There are 3 nested groupings, the coarsest first. Each group lies inside one group of the grouping before and may be the whole of it. The rows also spread widely along 12 directions, which tell nothing about the answers.
In the rows, 128 means zero.
Known rows, each followed by its group in each grouping:
[131 145 172 125 122  80 103 171 117 132 143  51  79 124  90 136 163  99
 123 133 124  94 133 118 110  75 143 137 139 177 104 157 148 119] -> j_173 kazab j_714
[182 134 160  72  58 121 117 127 125 107 110  85 123 158  94 111 160 118
 126 119 109 178 156  93 140 142 165  90 145 173  63 153 121  97] -> j_173 zagu j_958
[125 119 149 158  94 124 110 108 133 123 127 111 112 134 164 104 131 124
 118 117 106 172 151 148 152 159 131 128 125 109  82 139 169 139] -> j_636 Zuziv j_828
[137 130 145 140 129 106 134 150 108 150 102 111 119 122  96 154 118 154
 142 155 143 130 132 112 123 110 138 143 137 154  86 108 119 109] -> j_173 kazab j_474
[112 143 144 122 112 119 102 102  91 165 187 101  84 140 122 117 125 122
 137  89 150 129 177 117 144 129 133 154 138 100  98 108 203 132] -> j_825 tebu j_358
[123 129 102 194 154  97 158  59 107 174 201 138 139 119 104 140 111  95
 107 118 146 130 143  94 153 149 142  73 159 123  78  74  50 140] -> j_636 Luve j_59
[111 114 105 153 145 127 126 120 137 115 123 103 164 122 142 160 146 102
 150 113 138 121 122 134 159 128 116  99 135 127 151 102 100 128] -> j_636 Luve j_332
[124 101 159  97 112 108  96 135 125 125 150  74 105 149 116 109 135  82
 135 143 145 110 121 111 113 101 133 118 137 168 127 128 161 120] -> j_173 kazab j_294
[124 137  94 144  96 124 100  63 126 121 188  86 126 147 122  78 133 117
 122 100 158 110 122  71 132 105 130 115 137 122 124 139  89 141] -> j_646 bolez j_928
[137 144 131  99 105 163 104  90 150  86 140 124 141 151 115 113 138 143
 152 126 169 106 108 102 160 109 130 115 148 120 136 133  87 125] -> j_825 vulo j_103
[136 124 134 122  95 124 114  75 116 130 135 122 102 148 139 110 117 101
 125 120 150 126 129 110 150 119 130  98 142 143 101 131 121 123] -> j_825 fufen j_209
[114  98 150 104 162 131 119 146 125 124  92 106 136 118 150 168 128 141
 165 140 158 120 116 157 168 121 114 146 116 144 195  90 174 109] -> j_636 tino j_529
[129 132 131 142 107 125 142 115 145  98 101 111 140 128 129 110 137 141
 138 152 127 106  97 115 152 105 141 117 123 152 100 160  67 129] -> j_646 bolez j_174
[123 112 118 141 110 137 119 100 121 125 124 120 144 138 143 118 113 129
 143 121 142 150 139 117 150 151 123 126 133 112 110 111 130 132] -> j_173 zagu j_373
[135 132 153 102 145 126 136 147 130 117 117  99 131 121 123 143 142 174
 147 139 149 107 118 121 172 101 145 155 127 146 156 120 125 112] -> j_825 tusap j_177
[112 135 159 158 120 139  97 154 147 106 106 116 114 131 153 171 145 109
 145 128 120 150 139 179 137 127 114 134 133 115 102 125 162 132] -> j_825 fufen j_176
[127 163 153 148 101 116 120 148 146 101 117  97 113 127 110 140 164 121
 136 139 113 102 124 135 133  86 146 122 139 149  73 173  90 127] -> j_825 tebu j_513
[129  90 171  72 141 132 140 186 154 106 138  74 175 139 102 144 151 162
 162 171 125 148 131 115 128 125 163 159 111 166 137  79 155 101] -> j_646 lagap j_840
[149 113 163 111 106 140 126 111 135 107  70 151 131 145 119 136 107 130
 149 173 151 144 102 130 145 131 129  96 138 162  91 120 106 107] -> j_173 tedo j_642
[141 159 139 203  68 115  85 107 125 125 110 108  76 130 166 114 143 124
  96  98  96 164 151 145 126 117 126 127 139 107  49 183 136 141] -> j_825 tusap j_647
[114 106 166  95  85 134 120 121 130 104  99 114 111 143 147  93 140  89
 156 137 114 121 135 150 163 137 137 111 118 133  91 160 183 129] -> j_636 Luve j_381
[129 122  79 108  86 100 180  90  74 158  98  89 127 116 153  69 127 169
 148  82 129  81 151  55 193 104 162 152 110 135 105 173 113 116] -> j_825 tusap j_62
[140 171 124 172  96 134 117  82 134 103 138 129 125 137 107 117 142 123
 120 109 136 127 131 109 162 132 133  94 156 107  63 160  59 146] -> j_173 tedo j_535
[117 121 106 168 116 114 125 144 135 128 117  84 138 116 141 119 134 161
 137 144 126 105 115 101 113  76 139 164 123 135 112 140 102 124] -> j_825 tusap j_62
[123 104 140 104  89 141 105 180 129 113  88  85 150 144 124 135 142 139
 171 143 118 163 153 126 110 133 134 156 121 131  90 112 187 109] -> j_173 kazab j_474
[156 160 110 172  77 117  98 123 117 142 122  92 121 134  99 142 145 168
 124 104 116 189 169  99 101 125 136 140 144 119  54 124 123 106] -> j_636 Zuziv j_828
[140 128 135 105  99 125  98 101 143 104 170  82 124 153 120 106 156  94
 124 115 144 112 122  95 136 103 142  92 149 151 128 140 103 123] -> j_825 tusap j_62
[118 135 110 135 129 129 126 123 137 106 108 103 152 122 112 156 154 110
 159 128 146  92 110 119 152  98 125 102 139 146 138 132  71 118] -> j_636 tino j_529
[ 95 107 138 145 131 134 112 134 158 111 186  98 153 140 112 126 146  78
 147 151 125 124 131 129 115 127 137 111 140 118  97  99 131 142] -> j_636 Luve j_381
[118  73 115 105  80 124 120 136 129 120  57 101 148 148 168 134 125  83
 169 153 124 129 119 125 105 104 121  99 116 178 106 126 142  96] -> j_825 tebu j_358
[131 134 130 116 134  96 150 115 102 156 213  65 131 126 100 116 166 119
 119  74 114 141 189  87 178 154 171 120 135 123 106 103 145 130] -> j_636 Luve j_381
[101 100  93 118 141 142 148  89 118 126 129 122 165 132 173 135 121 117
 163  93 158 113 135 118 201 150 122 118 125 107 165  94 123 135] -> j_825 fufen j_176
[ 95 111 138 134  89 134 137 134 128 119 103 119 128 128 134  92 129 116
 168 151 107 110 139 136 142 125 142 144 116 112  55 154 163 137] -> j_636 Luve j_59
[121 144 182 128 155 122 108 160 162  93 150  94 124 125  91 163 167 104
 138 156 134 103 109 157 142  99 136 113 143 153 137 127 116 127] -> j_636 Luve j_332
[159 140 163 151 135  98  76  73 109 157 186  96  62 139 130 121 109 148
  77 111 168 160 124 114 131 117 118 129 142 148 155 103 154 124] -> j_646 bolez j_174
[135 123 124 114 100 129 125 101 140 115 163  94 146 143  95  99 145 124
 136 142 136 123 130  82 131 114 156 110 142 142  93 126  90 121] -> j_636 tino j_529
[139 160 148 111 118 154  93 151 139 104 102 117 129 135  95 173 148 172
 167 135 159 130 129 130 139 100 123 153 145 123 130 115 128 105] -> j_825 tusap j_177
[130 153 155 148 151 109 138 124 111 146 136 123 105 111  87 134 110 179
 129 153 160  99 119 108 153 105 142 160 142 132 104 120 102 129] -> j_173 kazab j_714

New rows, each followed by its group in each grouping:
[112 146 139 138 142  86 162 172 128 127 125  70 125 103 105 141 160 137
 146 147 118  54 114 112 142  58 161 154 123 172 108 162  86 120] -> j_825 tebu j_513
[114 157 161 166 128 118 109 135 141 115 167  96 107 121 112 128 162 115
 123 118 111 123 146 149 147 121 139 132 140 108  88 147 140 147] -> j_636 Luve j_332
[126 133 128 187 154 109 122 152 137 131 133  93 139 110 123 151 129 164
 123 146 131 131 117 123 120 102 131 162 132 133 122 113 100 131] -> j_173 zagu j_373
[158 149 163 120 106 130  97  60 124 126 185 125  95 155 102 111 122 129
 103 116 162 160 133 107 156 148 135  94 153 132 106 111 114 129] -> j_646 bolez j_174
[135 152 189 154 122 129  79 135 157 104 137 113  87 129 101 119 133 157
 118 173 137 127 104 151 113  88 129 154 142 130 103 147 146 130] -> j_636 Luve j_332
[138 150 118 121  99 124 147 143  90 138  46 109 132 116 119 154 136 197
 173 103 128 138 154 111 165 119 134 166 111 134  98 140 135  95] -> j_646 lagap j_840
[125 111 139 110 104 121 154 112 115 131 109 116 134 129 127 114 133 117
 148 136 122 127 142 117 168 138 151 112 126 144  86 131 126 119] -> j_636 tino j_529
[133 136 120 149  82  78 151 118  89 163 112  82  89 116 112  87 136 129
 127 123 102 103 148  85 128  88 159 137 122 155  46 177 128 115] -> j_636 Luve j_381
[131 130 101 134 121 109 180 118 100 138  77 109 154 106 134 145 147 148
 152 101 117 117 149 110 198 134 149 116 121 141 106 138  85 113] -> j_636 tino j_529
[101  99 146 129 159 131 121 135 154  94 127 107 152 128 149 133 130  97
 146 156 153  87  86 147 161 117 120 112 130 142 167 118 108 144] -> j_173 kazab j_474
[123 126 130 153  95 112 130 103 116 135 115 115 112 127 123 114 130 106
 134 139 124 118 131 115 134 110 137 110 135 143  67 149 110 124] -> j_636 tino j_529
[158 115 147  94 107 112 104 118 114 143 145  90 109 151 110 140 132 121
 130 127 152 148 139  92 111 106 138 110 146 173 119  96 141  91] -> j_825 vulo j_103
[156 130 151 144 109 102  93 131 113 156 181  72 102 144 101 125 134 145
 104 118 128 184 169  96  99 128 147 147 143 138  84  96 171 116] -> j_173 tedo j_535
[113 100 166 125 125 130  99 158 147 125 126 114 123 140 120 150 120 108
 155 188 147 121 108 138  87  92 126 137 137 154 106  98 153 111] -> j_825 tusap j_62
[126 128 117 119  87 154  93 141 138 103 114  89 143 144 138 122 150 157
 160 114 132 145 146 113 129 112 130 159 128 107 119 130 151 119] -> j_825 tusap j_177
[159 152 163 131 124 107  89 108 128 133 150  97  83 138 109 137 129 155
 103 135 160 130 116 114 124  84 132 129 149 164 133 126 118 110] -> j_825 tebu j_513
[ 93 137 121 165 136 143 130 120 105 164 144 157 146 130  76 177  94 141
 181 153 168 133 146 115 107 132 115 154 144  99  64  53 124 121] -> j_646 lagap j_840
[152 139 156 122  96 130 100 122 141 110 121 106 119 147  87 126 130 158
 135 162 145 141 110 101 101  93 137 133 138 161  92 130 103 104] -> j_646 lagap j_840
[137 119 133 125 130 104 141 112 127 127 122  94 126 126 152 120 133 143
 120 126 138 108 114 113 165 103 145 120 124 164 142 138 103 118] -> j_825 tebu j_358
[113 136  96 200 124 103 172 169 153 108 106  77 179  97 120 132 174 147
 137 142  73 106 126 112 135  94 163 138 119 134  62 164  41 134] -> j_636 Luve j_332
[170 179 183 153 128 114  93 100 145 114 160 126  77 134  57 116 116 170
  93 182 169 112  82 103 112  74 141 130 167 160  91 150  58 123] -> j_173 zagu j_373
[118 104 142 137 102 135  99  69 170  85 184 101 119 157 172  63 136  78
 101 132 134 114 103 121 152 120 138  93 138 128 124 157 108 159] -> j_825 fufen j_176
[125 186 169 161 130 153 101 165 161  75  97 116 114 110 101 119 142 225
 145 161 136  97  98 150 155  83 133 211 127  94 113 185 116 145] -> j_173 zagu j_373
[114 153 181 157 112 128 115 143 158  87 123 110 104 121 127 123 164 105
 129 146 101 113 125 172 157 116 142 123 133 122  74 182 124 147] -> j_636 tino j_529
[136 150 143 138  82 127  87 103 136 123 188  92 105 155 107 105 147 117
 118 114 128 147 157 105 112 117 144 124 151 120  67 134 134 133] -> j_825 tebu j_513
[127 159 119 188 113 108 146 140  99 150  76 116 120 103 121 156 128 184
 143 117 114 138 148 122 140 111 132 168 119 122  61 143 107 116] -> j_646 lagap j_840
[109  96 105 172 111 126 123 134 132 129  95 111 151 127 176 146 126 113
 148 132 119 146 133 136 124 124 120 127 123 125 102 113 125 126] -> j_825 tusap j_177
[133 168 154 155 134 113 100 132 131 103 120  99 104 124 123 163 163  98
 120  94 132 117 128 156 173 122 119  96 150 135 127 157 100 139] -> j_173 kazab j_294
[131  90 129 140 133 106 125 107 103 165 112 114 109 124 169 124  92 155
 128 145 156 134 119 114 134 107 124 152 120 150 145  97 155 111] -> j_825 tusap j_177
[129 173 148 166 107 131  90 135 129 107 107 109  94 119 115 130 140 156
 133 121 134 120 125 140 140 101 121 160 139 109  96 174 127 136] -> j_173 zagu j_958
[141 125 125 168 109  89 131 146 137 113  90  71 120 117 125 106 142 143
 119 158 113  95  93  94 106  58 147 139 122 181  93 184  73 117] -> j_173 tedo j_642
[105 120 166 127 140 118 129 170 110 155 106 113 109 113 103 163 120 148
 170 168 140 118 139 147 122 104 131 177 121 138 101  99 188 108] -> j_636 tino j_529
[132 123 155 150 134 106 129 142 133 134 143  95 126 122 113 142 145 130
 122 145 113 146 138 131 131 122 147 126 135 145  95 111 131 119] -> j_636 Luve j_332
[131 189 105 193  90 133 111  78 104 140 119 141 102 119  96 130 127 162
 136 105 143 127 149 109 144 114 122 135 152  86  51 154  86 134] -> j_636 tino j_529
[163 125 112 170 118  96 139  86 120 133 143  89 138 126 153 111 140 140
  79  91 114 165 143  95 174 152 150  90 139 142 106 134  65 135] -> j_173 kazab j_474
[154 141 178  80 110 110 158 190  81 172  72 121 113 126  72 205 141 160
 176 143 122 170 188 126 140 136 160 147 135 165  48  82 176  69] -> j_825 tusap j_177
[156 167 134 157 110 124  83  91 135 118 181  79  89 135 135  89 143 196
  87  91 141 143 137  97 148  99 141 171 140 104 133 154 131 139] -> j_825 fufen j_176
[136 150 179 159  95 159  66 102 185  82 201 123 111 159 117  97 143 126
 100 155 131 163 124 138 116 128 140 120 160  97  71 135 114 155] -> j_825 tusap j_177
[113 135 128 134 114 130 101 134 152  92 130  83 140 138 148 143 169  92
 144 103 124 111 130 143 148 108 125 105 133 133 132 149 115 133] -> j_825 tebu j_358
[126 121 137 126 104 106 141 158 147 117 184  52 146 138 118 116 181  98
 124 113  85 142 169 101 129 123 177 123 132 143  66 133 124 130] -> j_825 fufen j_176
[139 145 141 174 103 127 105 114 142 110  85 125 114 124 132 148 139 128
 125 141 123 145 117 148 135 113 121 105 140 138  87 150  93 122] -> j_636 tino j_529
[127 112 140 103 120 136 124 163 144 114 132  89 161 138 117 150 154 137
 158 140 128 141 143 116 132 120 149 138 132 140 117  98 135 109] -> j_825 tusap j_62
[118 143 125 120 115 122 141 144 121 119 145  85 144 125  94 118 153 128
 154 117 126 104 147  97 152 117 155 145 134 125  89 142 110 132] -> j_173 zagu j_958
[137 147 107 156 101 109 141 147  90 148  58 100 120 106 124 135 126 188
 151 115 122 128 146 103 143 105 135 177 118 130  83 157 125 109] -> j_173 zagu j_958
[154 182 180 147 101 114  96 122 126 108 124  98  81 132 114 148 168 126
 108  87 112 157 151 150 163 129 133 109 140 137  86 172 127 126] -> j_646 lagap j_840
[128 154 132 155 106 134 125  96  94 148 114 142 104 128 114 115 104 174
 146 114 152 134 150 112 161 134 126 162 135  92  72 131 146 132] -> j_173 tedo j_642
[136 129 159 122 135 135  90 128 141 113 126 104 120 133 128 147 131 158
 137 133 155 149 121 145 147 126 117 143 133 131 161 104 162 117] -> j_636 Zuziv j_828
[ 95 113 147 178 144 102 144  94 115 156 160 135 106 114 138 128 110  78
 124 146 134 102 126 143 153 129 131 107 137 128  83 116 121 148] -> j_636 tino j_529
[161 128 140 139 110  83 138 117 122 138 133  78 110 124 109 106 145 146
 100 138 113 132 127  87 131  97 164 114 132 179  91 149  94 107] -> j_636 Luve j_381
[147  99 121 103  79 131 122 108 107 135  67 114 130 141 167 118 119 150
 148 114 135 160 144 110 154 135 131 126 121 142 115 124 157  98] -> j_825 tusap j_62
[ 92  74 140 134 170 112 144 172 154 126 142  89 166 118 119 147 129 108
 160 195 135  94  96 127 106  91 140 138 119 166 143  81 126 120] -> j_636 Luve j_381
[130 140 151 130 118 112 133 180 127 138 140  88 136 129  87 176 163 116
 151 136 110 143 164 121 114 116 156 131 144 146  65 102 130 108] -> j_825 tusap j_647
[122  73 133 148 125 115 105 161 146 126 137  64 147 132 164 113 126 140
 123 153 113 166 129 123  96 120 136 165 114 142 132 104 171 126] -> j_173 zagu j_958
[ 87 165 104 201 133 134 137 156 118 130 100 127 160 109 116 211 154 115
 178  94 115 137 167 158 148 143 111 131 133  87  65 109 100 136] -> j_646 lagap j_840
[148 118 134 101  84 118 129  89 125 138 173  97 115 147  96  52 115 168
 120 161 151 106 120  46 118  85 171 148 139 152  80 138 104 114] -> j_825 tusap j_62
[146 119 145 118 125 119 105 111 169  75 155  59 135 134 149  99 178 110
 100 116 120 118 103 122 169 107 146  93 132 162 172 165  90 135] -> j_636 tino j_529
[136 103 129  98 103 107 142 161 112 135  82  78 136 126 106 107 123 172
 157 168 134 105 119  78 114  83 154 169 116 175 104 136 132  98] -> j_173 kazab j_714
[127 158 147 154 150 127 109 118 139 116 200  91 122 123 106 105 140 174
 109 116 149 117 134 111 167 124 146 164 142  95 129 125 116 157] -> j_173 kazab j_474
[126 163 190 126 121 146  84 168 188  45 143  87 130 140 101 146 192  92
 132 136 115 117 115 167 156 119 137 101 150 129 112 170 100 150] -> j_173 kazab j_714
[120 122 126 179 145 128 133 121 160 113 135 120 154 121 154 132 123 159
 121 155 132 124 105 132 143 110 138 137 131 126 118 116  76 139] -> j_825 tebu j_358
[161 114 137 121  60  91  81  98 105 149 145  67  76 159 141 115 148  65
 101  96 118 171 160  96  95 113 136  79 147 176  81 138 158 101] -> j_825 tusap j_177
[131 140 124 131  90 116 143  56  74 167 136 137  87 133 121  79  92 157
 134 113 156 119 146  85 169 134 138 142 128 116  73 136 135 129] -> j_646 bolez j_174
[150 154 122 137 102 111 119 112 114 131 131  81 102 126 133 108 145 179
 116  94 129 129 144  93 156  98 147 159 128 129 114 158 125 119] -> j_825 fufen j_176
[127 146 125 166  99 122 118 113 137 109  97 120 113 129 130 134 135 116
 134 140 132 104 107 124 128  84 127 113 141 144  79 166  74 125] -> j_825 fufen j_176
[132 125  71 179  81  91 149 137 105 160 107  73 140 121 130 128 140 141
 135 114  99 138 158  68  92  88 152 143 126 147  44 139  91 105] -> j_825 fufen j_176
[134 129 103 134 117 124 130 119 132 125 136  96 163 133  99 144 143 141
 146 124 141 139 133  91 133 123 139 115 141 140 115 100  85 110] -> j_636 Zuziv j_828
[148 118 169 105 112 121 100 112 164  85 147  92 126 149 118 137 169  56
 116 140 127 135 112 137 143 123 139  46 150 180 127 137  90 119] -> j_636 tino j_529
[151 148 157 108 116 143  76 147 145 113 121 102 108 146  78 156 128 180
 149 169 174 130 105 108  87  66 124 165 147 155 133 107 134  92] -> j_825 fufen j_176
[118 109 160 104 121 127 116 131 160  92 168  79 140 142 122 104 164  86
 134 141 119 114 122 129 148 121 149 102 133 146 127 135 133 134] -> j_636 Luve j_332
[121 163 143 128 126 130 133  88 121 121 131 143 108 128 111 128 123 135
 144 129 164  79 115 124 180 105 132 116 145 127 108 144  87 132] -> j_825 tebu j_358
[140 177 148 121  98 124  87 131 114 136 166  88  94 143  78 149 154 144
 140 102 146 136 167 108 117 102 136 147 153 123  88 122 152 114] -> j_825 tebu j_513
[158 129 138 116 120 111 116  97 118 130 149  80 114 131 130 113 147 154
 107 100 137 149 143 103 168 126 147 123 134 145 148 127 131 115] -> j_636 tino j_529
[127 141 135 136 100 109 155  97  88 164 103 144  91 126 106 125 101 133
 147 144 147 102 136 102 144 104 142 133 139 144  46 137 115 111] -> j_825 fufen j_176
[130 155 158 210  98  93  73 158 146 132 143  75  75 127 122 139 145 126
  99 153 103 140 127 139  52  61 130 153 142 147  53 160 133 128] -> j_825 tebu j_513
[129 125 150 155 141 122 133 160 148 123 121 107 140 122 128 161 135 159
 135 160 124 144 125 136 128 108 143 152 131 141 101 105 116 117] -> j_825 fufen j_176
[106 117 119 184 135 101 138 155 129 138 118  90 128 110 153 151 137 116
 134 137 109 117 131 135 120  96 134 146 122 142  96 126 120 130] -> j_825 fufen j_209
